The rows come from 5 hidden closed curves, with some noise, and rows from the same curve form a group. Each curve winds through 8 dimensions. The rows are also pushed far along 4 directions, which tell nothing about the answers.
In the rows, 128 means zero.
Known rows, each followed by its group:
[105 156 118 128 120 148 115 143 119 112 143 134 148 140 144 112 125 142
 140 123 138 119 131 126  96]
Gak
[132 141 113 146 134 137  89 138 104 126 162 130 154 142 133 123 148 152
 144 143 160 137 143 149 143]
zil
[112 179 132 118  67  99  91 138 110 156  56 147  44 115 167 118 163  85
  88 101 120 160 115  57 161]
zil
[119 140 124 147 135  71 126 148 110 156 178  95 173 128 162 144 120 150
 131 135 170 115 140 168 113]
Gak
[130 132 140 131 172 152 121  96 119 117 188 128 176 115 119 116 132 176
 172 160 177 119 128 159 102]
fezav
[146 166 157 137 151 140 116 107 127 117 124 144 109 115 135 115 102 159
 140 136 105 135 130 127 103]
zil
[159 128 118  50 135 173 127  97  99  81  68 102 108 164  93 137 200  98
 152 143 131 118  90 111 171]
Kiv
[111 147 133 132 108 110 111 157 148 150 123 154 104  86 142 134 109 110
 107 121 110 146 132 106 113]
fezav
[128 138 109 174 127  73 124 160  98 199 120 131 137  80 169 147 125 106
  97 120 130 124 153 156 168]
tar
[144 172 139 118 182 172  65  90 190  93 199 157 169  99  97 119 113 205
 182 170 129 155 119 150  80]
zil
[161  80 157  96 131 125 155 106 141  98  98 121  92 130  85 122 144 109
 119 140 116 133  87  94 135]
fezav
[136 115 123 114 129 131 192 141 112 120  95  79 134 141 119 126 143 101
 112 100 150  77  77 131 166]
Kiv
[156  76 151 135 159 139 157  99 132 112 145 111 120 155  75 133 108 143
 135 134 118 124 113 151 147]
Gak
[141 167  96 103 107 137 116 119 135 100 109 101 137 152 145 113 156 141
 128 113 137 110  94 111 139]
fezav
[120 116 137 126  89  97 126 132  83 144 118 129 132 110 146 125 131 119
 119  87 139 114 148 132 155]
Kiv
[136 157 143 121 174 169  99 105 131 105 169 124 144 136  88 132 132 165
 168 144 149 135  99 155 136]
fezav
[130 129 101 135 136 109 131 140 156 154 156 118 136 107 140 148 127 122
 114 157 131 128 130 141 122]
tar
[140 137 135  72 127 149 110 121 148  95 135 131 131 109  94 128 157 126
 142 147 142 129  87 111 120]
fezav
[120 132 132 140 105  99 105  97 127 165 126 156 110  83 156 123 133 136
 126 114 120 140 161 117 135]
fezav
[133  98 133 134 130 132 126 118  95 122 117 131 131 154 115 127 132 129
 139 115 123 128 146 144 156]
zil
[114 123 115 132 131 144 123 159 167 125 137 120 173 127 133 121 150 128
 139 119 155 125 131 134 149]
tar
[135 136 118 110 112 130 110 104 113 125 125 129 118 121 136 120 165 135
 139 138 150 129 124 111 138]
fezav
[134 132 167 102 119 104 134 110 138 113 115 116  92 130 101 137 100 132
 120  93 109 131  95 124 128]
fezav
[135 174 122  81 134 171  39  88 196  86 171 148 138 115  97 127 161 176
 171 151 131 170 105 114 118]
tar
[124 169 135 140 149 142 116 118 109 126 200 105 162 132 149 118 142 179
 166 150 200 109 135 159 123]
Gak
[137 135 140 124 148 137 126 115 132 108 135 122 135 138 118 104 141 145
 138 143 156 130  85 108 111]
zil
[146 116 148 128 131 125 103 123 170 111 129 154 106 112  99 118 121 132
 115 144 105 168 103  95 114]
tar
[134 127 151 127 113 139  66  85 197 109 106 176  88 125 116 112 122 154
 136 117  62 196 155  87 128]
tar
[112 186 115 129 133 129 144 172 111 147 133  99 127 125 151 138 141 104
 114 131 175 103  92 133 139]
fezav
[104 149 111 156  90  88 111 180  65 162 136 117 162 111 187 111 161 114
 109 105 201 102 139 131 169]
Kiv
[144  97 124 109 147 126 163 131 115  97  64 104 144 183 108 127 124 100
 123 128  96 120 101 126 115]
Gak
[111  97 138 172 172 143 173 125  99 157 133 131 173 120 131 134  98 136
 153 103 130  97 176 186 146]
Gak
[115 143 146 122 123 131  96 118 117 122 145 146 136 118 131 105 151 146
 148 132 170 139 115 103 116]
tar
[131 151 105 137 135 120 141 150 131 121 119  99 140 158 159 111 146 124
 112 154 149 119  99 113 107]
Gak
[129 152 131 152 132 117 140 154 131 126 107 121 149 124 158  99 110 132
 113 108 137 116 109 119 124]
fezav
[124 101 149 145 137 115 170 100 112 156 135 118 125 119 135 140 105 139
 139 106 119 104 177 165 148]
Gak
[149 114 135 140 146 122 114 105 172 122 140 127 153 110 104 122 114 161
 135 111 112 134 116 145 141]
fezav
[159 120 101 113 106 123  96  99 153 106 127 124 112 138 107 117 160 138
 111 144 120 149  90  98 140]
zil
[119  71 157  91 117 137 133  90 174 103 148 163 109 115  77 140  94 133
 141 138  86 149 142 111  69]
tar
[140 139 142 138 126  86 111 134 108 148 110 121 113 130 159 131 146 129
 124 137 134 144 147 128 140]
Gak
[128 193 124 127  82  89  72 119 147 144  98 139  83 101 174  93 159 130
  94 120 143 160  86  53 134]
zil
[145 160 109 128 151 123 133 168  87 140 121  93 142 133 136 140 155 103
 116 147 165 108  91 151 161]
tar
[129 156 108 140 132 125 107 127 122 144 121 119 137 126 159 113 188 127
 131 153 174 136 121 109 155]
Kiv
[126 126 120  97 130 158 140 124 179  97 108 112 133 148 112 120 161 123
 142 123 136 128 104 108 146]
tar
[139 141 116 144 124 111 148 133 133 149 117 119  99 116 146 125 133 110
  95 150 127 125 109 104 128]
zil
[105 150 148 120 127 134 136 139 105 135 117 136 111 126 137 128 121 115
 133 117 136 124 127 116 114]
Kiv
[119 124 122 122 122 132 174 163  68 142  66  99  92 163 139 133 170  58
 104 126 159 106 107 106 178]
zil
[124 182 114 115 132 139 121 148 151 114 146 117 147 128 146 124 120 145
 132 139 137 118 110 134  92]
Kiv
[163 113 144 111 113 118 144 103 120  80  74 104  95 186 119 105 142 130
 121 121 107 133 100  92 132]
Gak
[117 154  83 153 122  97 122 173 134 178 155 110 153  98 172 144 150 113
 101 152 169 120 128 141 140]
tar
[136 131  87 133 117 102 149 169 110 158 117  87 141 131 167 144 183  90
 106 144 167 106 131 139 179]
Gak
[119 112 140  94 168 162 174 152 131  92 122 103 166 146 103 129 139 106
 151 140 158 101 100 137 113]
zil
[136 151 131 157 159 110 148 137 122 165 157 125 142  88 154 137 110 141
 127 150 145 108 139 161 117]
Kiv
[125  95 149 154 122 106  99 113 139 132 168 164 147 102 118 126  88 169
 139 116 113 145 171 145 100]
Kiv
[127 116 142 183 134  98 113 127 139 162 172 139 131 106 133 129 100 156
 117 120 138 140 145 149 148]
Gak
[145  92 134 132 149 141 183 140 108 122 127 126 106 144 103 154  92 104
 116 160  87 112 151 154 103]
zil
[138  77 120 129 147 140 162 145 137 122 126 128 143 128  98 150 115 104
 124 131 111 117 135 155 139]
Kiv
[127 123 137  81 175 170 157 141 140  77 139 105 167 152  91 130 140 123
 166 153 165 109  83 139  94]
zil
[126 195 116 151 140 133 110 193  90 133 140 127 156 103 171 100 153 119
 116 156 199 115  90 118 129]
zil
[137 132 145 126 135 114 139 109 122 133 136 103 112 141 115 144 114 139
 127 108 129 115 110 148 147]
fezav
[131 114 121 162 123  80 201 158 102 184  86 102 108 102 176 142 113  79
  82 112 122  89 142 138 156]
Kiv
[150  97 179 102 142 152 131  83 125  89 117 147 100 136  68 120 106 141
 147 119  98 137 106 118 127]
Kiv
[ 90 135 140 145  84  89 124 165 143 150  95 141 124 120 173 123  98 113
 107  67 101 137 173 117 133]
tar
[134 124 121 125 150 137  88 122 147 103 196 132 191 134 101 133 110 177
 164 140 141 135 124 169  99]
Gak
[110 113 127 144 110 101 144 160 116 177  86 149  81 106 148 151 122  71
  90 122 100 145 161 114 152]
tar
[129  66 132  93 170 151 216 115 121 124 131  98 147 130  80 177  98  99
 144 123 105  77 133 186 125]
fezav
[106 152 130 125 106  97 131 151  76 161 137 129 128 102 174 137 127 119
 122 121 156 108 159 143 118]
Kiv
[118 148 136 124 105  95 145 140  71 150 130  94 123 137 163 137 150 117
 124 104 176  95 136 147 168]
Gak
[115 107 132 100 149 162 187 132 149 109 107  90 147 160 113 136 147 109
 148 113 142  99 114 135 143]
tar
[110 106 134 104 139 152 218 163  61 133  64  91 111 162 117 150 142  53
 117 106 146  75 109 134 166]
Kiv

New rows, each followed by its group:
[139 139  99 151 101 100  91 128 143 144 149 133 138 108 143 112 145 145
 107 134 143 143 120 116 142]
zil
[125 144 147 143 133 135 110 163 111 115 147 152 141 126 136 116 107 136
 136 141 130 142 149 136  94]
zil
[124 137 110 156 133 120 117 120 148 138 174 128 182 111 154 122  96 176
 141 118 129 114 155 167 100]
fezav
[153 141 117 112 123 121 112 105 105 118 111 117 105 147 129 124 160 128
 126 149 130 134 112 113 137]
tar
[141 134 101 123 125 136 107 120 127 122 159 122 132 139 125 142 139 144
 132 149 123 130 141 152 135]
zil
[123 150 116 155  99  92 118 129 114 156 127 112 107 145 173 121 145 132
 104 124 146 133 137 115 146]
zil
[137  73 140 153 142 113 167 149 141 146 110 133 121 115 109 133 110  99
 105 128 106 131 128 125 138]
tar
[132  75 135 111 163 153 223 168  96 116 103  96 138 147  94 152 113  67
 119 138 132  77 111 154 129]
fezav
[128 115 148 156 161  95 119 127 109 157 146 138 156 115 145 144 108 145
 150 141 121 137 183 175 118]
Gak
[112 138 109 132 147 137 109 136  95 146 146 125 178 122 150 136 169 132
 160 140 171 118 158 160 146]
Kiv
[114 126 121 112 139 127 142 111 128 138 117 118 154 123 117 143 105 132
 140  92 108 106 126 155 127]
Gak
[119 133 120 129  88 115 157 152  61 148  30 131  89 133 172 115 157  66
  96  91 111 111 141  93 176]
fezav
[136 154 131 129 121 137 115 128 113 118 122 119  90 166 120 133 120 129
 114 129 114 139 117 117 128]
fezav
[112 186 103 170 102  76  76 153 149 164 116 143 136 106 203 100 132 136
 101 127 130 163 135  96 102]
Gak
[154 140 125  88 121 125 129 117 105  92 111 106 114 155 134 122 161 126
 131 157 138 120 102 108 113]
Kiv
[124 105 162 127 130 121 137 111 118 146 111 144 103 117 100 154  84 123
 131  88  76 135 152 152 145]
fezav
[109 167 127 150  79  91  68 103 193 149 142 156 119  86 163 101 103 173
 114  83 111 164 133  91 110]
Kiv
[133 172 114  72  91 146 108 128 159  76  81 116  92 167 125 113 159 113
 111 123 106 143  77  69 115]
Kiv
[116 156 105 135 132 139 157 143 121 152  81 113 136 108 163 127 140 106
 119 101 122  97 122 130 156]
fezav
[142 122 115 121 165 156 151 104 146  97 161 100 185 149 106 127 113 168
 158 133 127  95 118 168 104]
fezav
[113 181 136 149 146  91  25 122 168 131 220 164 191 108 144 119  80 215
 157 158 134 183 138 159  38]
Gak
[139  90 130 131 151 113 131 120 147 140 115 132 136 128  87 154 103 116
 123 119  88 145 120 151 140]
Gak
[113 170 140 106 134 152 125 160  75 100 138 103 151 155 142  99 179 122
 149 147 226 107  79 109 125]
tar
[146  78 162 177 204 152 149 110 148 117 182 139 155 143  68 141  57 165
 152 151 100 136 143 186 104]
fezav
[137 117 149 146 127 107 113 139 127 126 150 146 129 113 133 105 133 140
 124 149 157 141 119 110 113]
fezav
[121 142  87 182 102  92 144 166 128 172 102 114 133 120 184 120 130 109
  84 104 119 119 148 124 162]
fezav
[116 138 100 127 128 118 172 149  98 153 121  79 154 140 141 137 139 109
 110  98 167  82  94 149 167]
Gak
[113 124 125 101 141 144 160 124  90 132 141  96 151 137 120 137 153 116
 149 120 182  85 104 148 145]
Kiv
[124  98 153 150 133 108 124 149 145 140 132 160 129  98 111 129  93 122
 115 121 109 148 137 126 117]
tar
[113 141 100 148 122 115 111 122 164 164 135 131 134 103 159 129 155 130
 118 131 144 141 135 119 145]
Kiv
[136 145 110 119 135 149 124 130 128 130 123 125 112 119 133 122 176 110
 127 166 159 128 103  99 141]
fezav
[140 103 119 128 124 140 133 123 148 122  82 145 121 123 113 130 111 113
 114  99  63 137 139 121 150]
fezav
[132  87 142 150 171 136 165 133 107 122 119 112 161 146 110 118 130 123
 140 135 155 116 116 141 140]
zil
[132  72 120 117  66  85 153 112  99 162  52 143  65 103 144 142 147  71
  85  83  78 127 168  94 181]
fezav
[ 97 118 134 137 158 151 145 155 149 144 150 133 168 128 123 160  93 127
 157 111 108 121 177 188 123]
tar
[ 96 151 100 195 133  99 127 184 108 214 160 141 155  61 200 129 146 105
 111 150 192 116 173 145 148]
fezav
[135 106 135  79 137 146 192 165 128  98  87  97 109 161  87 156 125  64
 109 127 111 101  88 125 129]
tar
[129 176 140 150 149 127 107 108 155 126 164 134 142 109 153  97 108 184
 142 141 144 137 116 125  87]
fezav
[126 141 146 108 156 164 108 115 118  92 183 137 148 149  82 141  93 164
 168 140 128 132 125 166  87]
fezav
[134 147 107 136 140 140  90 113 146 128 206 133 156 122 122 143 115 178
 150 162 131 137 154 169  99]
zil
[143 123 131 137 132 132 106 124 131 113 110 131 121 140 118 105 162 125
 123 137 142 151  96  97 151]
zil
[118 114 120 158 152 146 188 165  92 146 131 111 142 142 155 131 131 103
 126 157 161  96 160 152 133]
Gak
[151 146 125 112 131 143 107 101 202 116 108 137  95 110 122 136 129 134
 127 138  71 154 129 112 132]
zil
[168 143 114  80 100 154  78  85 142  77 109 132  78 163  92 129 166 140
 130 143  87 156 103  97 146]
zil
[143 120 127 149 127 116 104 126 133 135 127 133 123 125 136 122 151 136
 127 135 126 149 149 130 164]
Gak
[133 143 120  95 117 130 125 111 126 120 133 121 126 127 127 148 128 137
 138 125 111 114 134 144 123]
zil
[143 111 132 101 143 150 132  87 117 107 135 120 128 135 105 124 147 141
 151 145 142 118 119 127 129]
fezav
[120 137 158 139 100 102  90 143 131 131 112 177 106 103 147 116  92 132
 119 106  82 165 170 109  98]
zil
[146 113 113 144 118 125 143 117 164 117  98 125 115 144 127 120 104 129
 104 115  73 133 129 118 123]
fezav
[134  94 156 116 175 154 144 104 132 109 132 124 164 128  81 134 118 146
 164 113 128 115 121 162 136]
tar
[ 86 142 123 144 113 123 113 173  95 161 125 149 143 111 162 135 131 102
 129 106 147 129 167 138 140]
Kiv
[131 176 123 151 123 104 123 158  76 149  96 116 140 120 187 113 152 123
 122 116 157 113 142 135 159]
Kiv
[139 124 149  51 154 175 142 107 171  60 115 116 126 150  70 130 138 125
 159 144 116 126  72 106  91]
zil
[146 139 135 130 151 130 149 139  74 118  97 106 143 142 147 118 141 122
 139 127 139 105 130 146 145]
Kiv
[175  92 133  73 144 181 146  98  95  50  87  98 112 209  61 132 172 115
 147 143 117 121  84 119 165]
zil
[106 133 136 131 146 144 117 107 139 139 128 139 154 116 131 127 119 146
 160  96 122 130 150 148 133]
Kiv
[108 149 147 158  99  97  93 168 114 150 118 170 122  96 170 115 101 124
 113 109 111 152 172 119 111]
zil
[125 131 112 133 125 131 112 130  99 138 162 130 151 118 147 123 160 139
 143 154 171 119 145 139 130]
fezav
[114 141 117 142 127 119 174 155  99 158 109  97 106 148 145 152 115  92
 103 118 129 101 126 143 153]
fezav
[140 155 132 139 178 151 132 132  79 128 154 109 162 129 138 119 167 142
 159 173 195 109 117 159 139]
Kiv
[121 157 113 158  80  88 124 155  78 158 101 121 104 130 194  99 164 109
  94 118 167 124 129  90 153]
fezav
[103 185 151 139 106 117  34 114 146 145 186 184 120  91 139 129  81 185
 145 113 108 176 165 142  86]
fezav
[128 142 130 141 136 138 133 130 110 117 135 118 106 169 117 139 106 132
 123 137 117 133 124 133 124]
fezav
[103 130 132 143 115 129 124 125 138 129 147 154 137 123 135 125  77 147
 129 112 100 134 158 135  84]
Gak
[142 108 113 129 192 167 165 119 148 117 129 105 179 141 104 135 133 131
 154 144 128 105 124 168 142]
Kiv
[106 120 110 152 104  77 159 181 102 173 152 107 147 116 166 146 113 107
  99 120 156  98 153 152 126]
fezav
[163 102 135 121 183 168 120  67 208  93 138 144 145 127  78 134  97 170
 163 152  61 152 132 146 100]
Kiv
[113  51 177 122 115 104 201 124 100 151  61 141  89 124 114 142  85  77
 111  73  77 113 159 120 135]
tar
[125 160 116 128 154 128 106 118 133 130 173 111 189 127 152 124 135 175
 168 143 166 119 137 168 102]
Gak
[120 114 125 161 161 150 137 150 151 129 164 136 152 131 112 124 116 128
 130 157 147 136 126 138 114]
Kiv
[131 110 143 104 130 151 117 121 100 117 141 145 110 123  90 138 150 112
 139 147 145 132 121 123 138]
Kiv
[140  55 130 112 132 138 178 117 141 120 107 141  99 131  86 156  98  91
 114 145  60 127 151 131 110]
fezav
[138 103 130 113 151 138 159  90 153 113 139 105 139 142  86 138 100 146
 135 113 110 104  95 144 124]
Gak
[116  88 154 149 135  88 152 111 107 168 149 152 127  91 143 150  65 138
 134 119  83 124 209 168  90]
Kiv
[131 172 104 176  95  88  67 113 200 174 119 155  93  82 170 119 112 152
  90 106  85 178 141  95 147]
fezav
[147 127 147  61  98 143 131 104 100  88  49 120  56 167  84 141 144  90
 113  90  82 131  88  96 167]
fezav
[132 120 103  86  84 134 114 131 121 104  92 119 103 159 130 132 179  98
 118 130 121 134 125  93 149]
tar
[141 171  98 112 122 137 114 112 147 104 126  99 154 139 141 110 152 156
 133 120 145 115  92 124 134]
fezav
[144 121 132 103 145 120 140  91 138 114 133 103 146 146 122 138 129 153
 151 132 119 117 132 150 115]
Gak
[139 141 112 135 136 120 119 111 166 132 136 113 156 111 136 120 125 156
 131 108 125 121 114 141 140]
fezav
[124 128 145  97 110 132 126 117 102 112  91 128 105 132 122 109 171 112
 131 117 152 126  97  82 145]
tar
[150 137 139 109 129 132 163 104 132 107  68 105  97 144 128 108 131 118
 118 111 111 113  87  95 135]
fezav
[141  80 162 115 115 138 146  73 133 111  59 170  66 129 101 129  82 116
 121  92  19 149 167  99 109]
fezav
[155 112 135 118 177 158 140  97 181 107 134 133 130 120  91 144 110 147
 153 149  85 137 136 154 121]
zil
[109 166 149 138  90  76  82 145 143 152 158 151 118  92 154 129  87 151
 111 101 125 153 139 121 101]
fezav
[128 144 147 142 116  99 107 147 132 134 123 161 131  82 143 105  97 134
 110 114 114 134 125 108  97]
zil
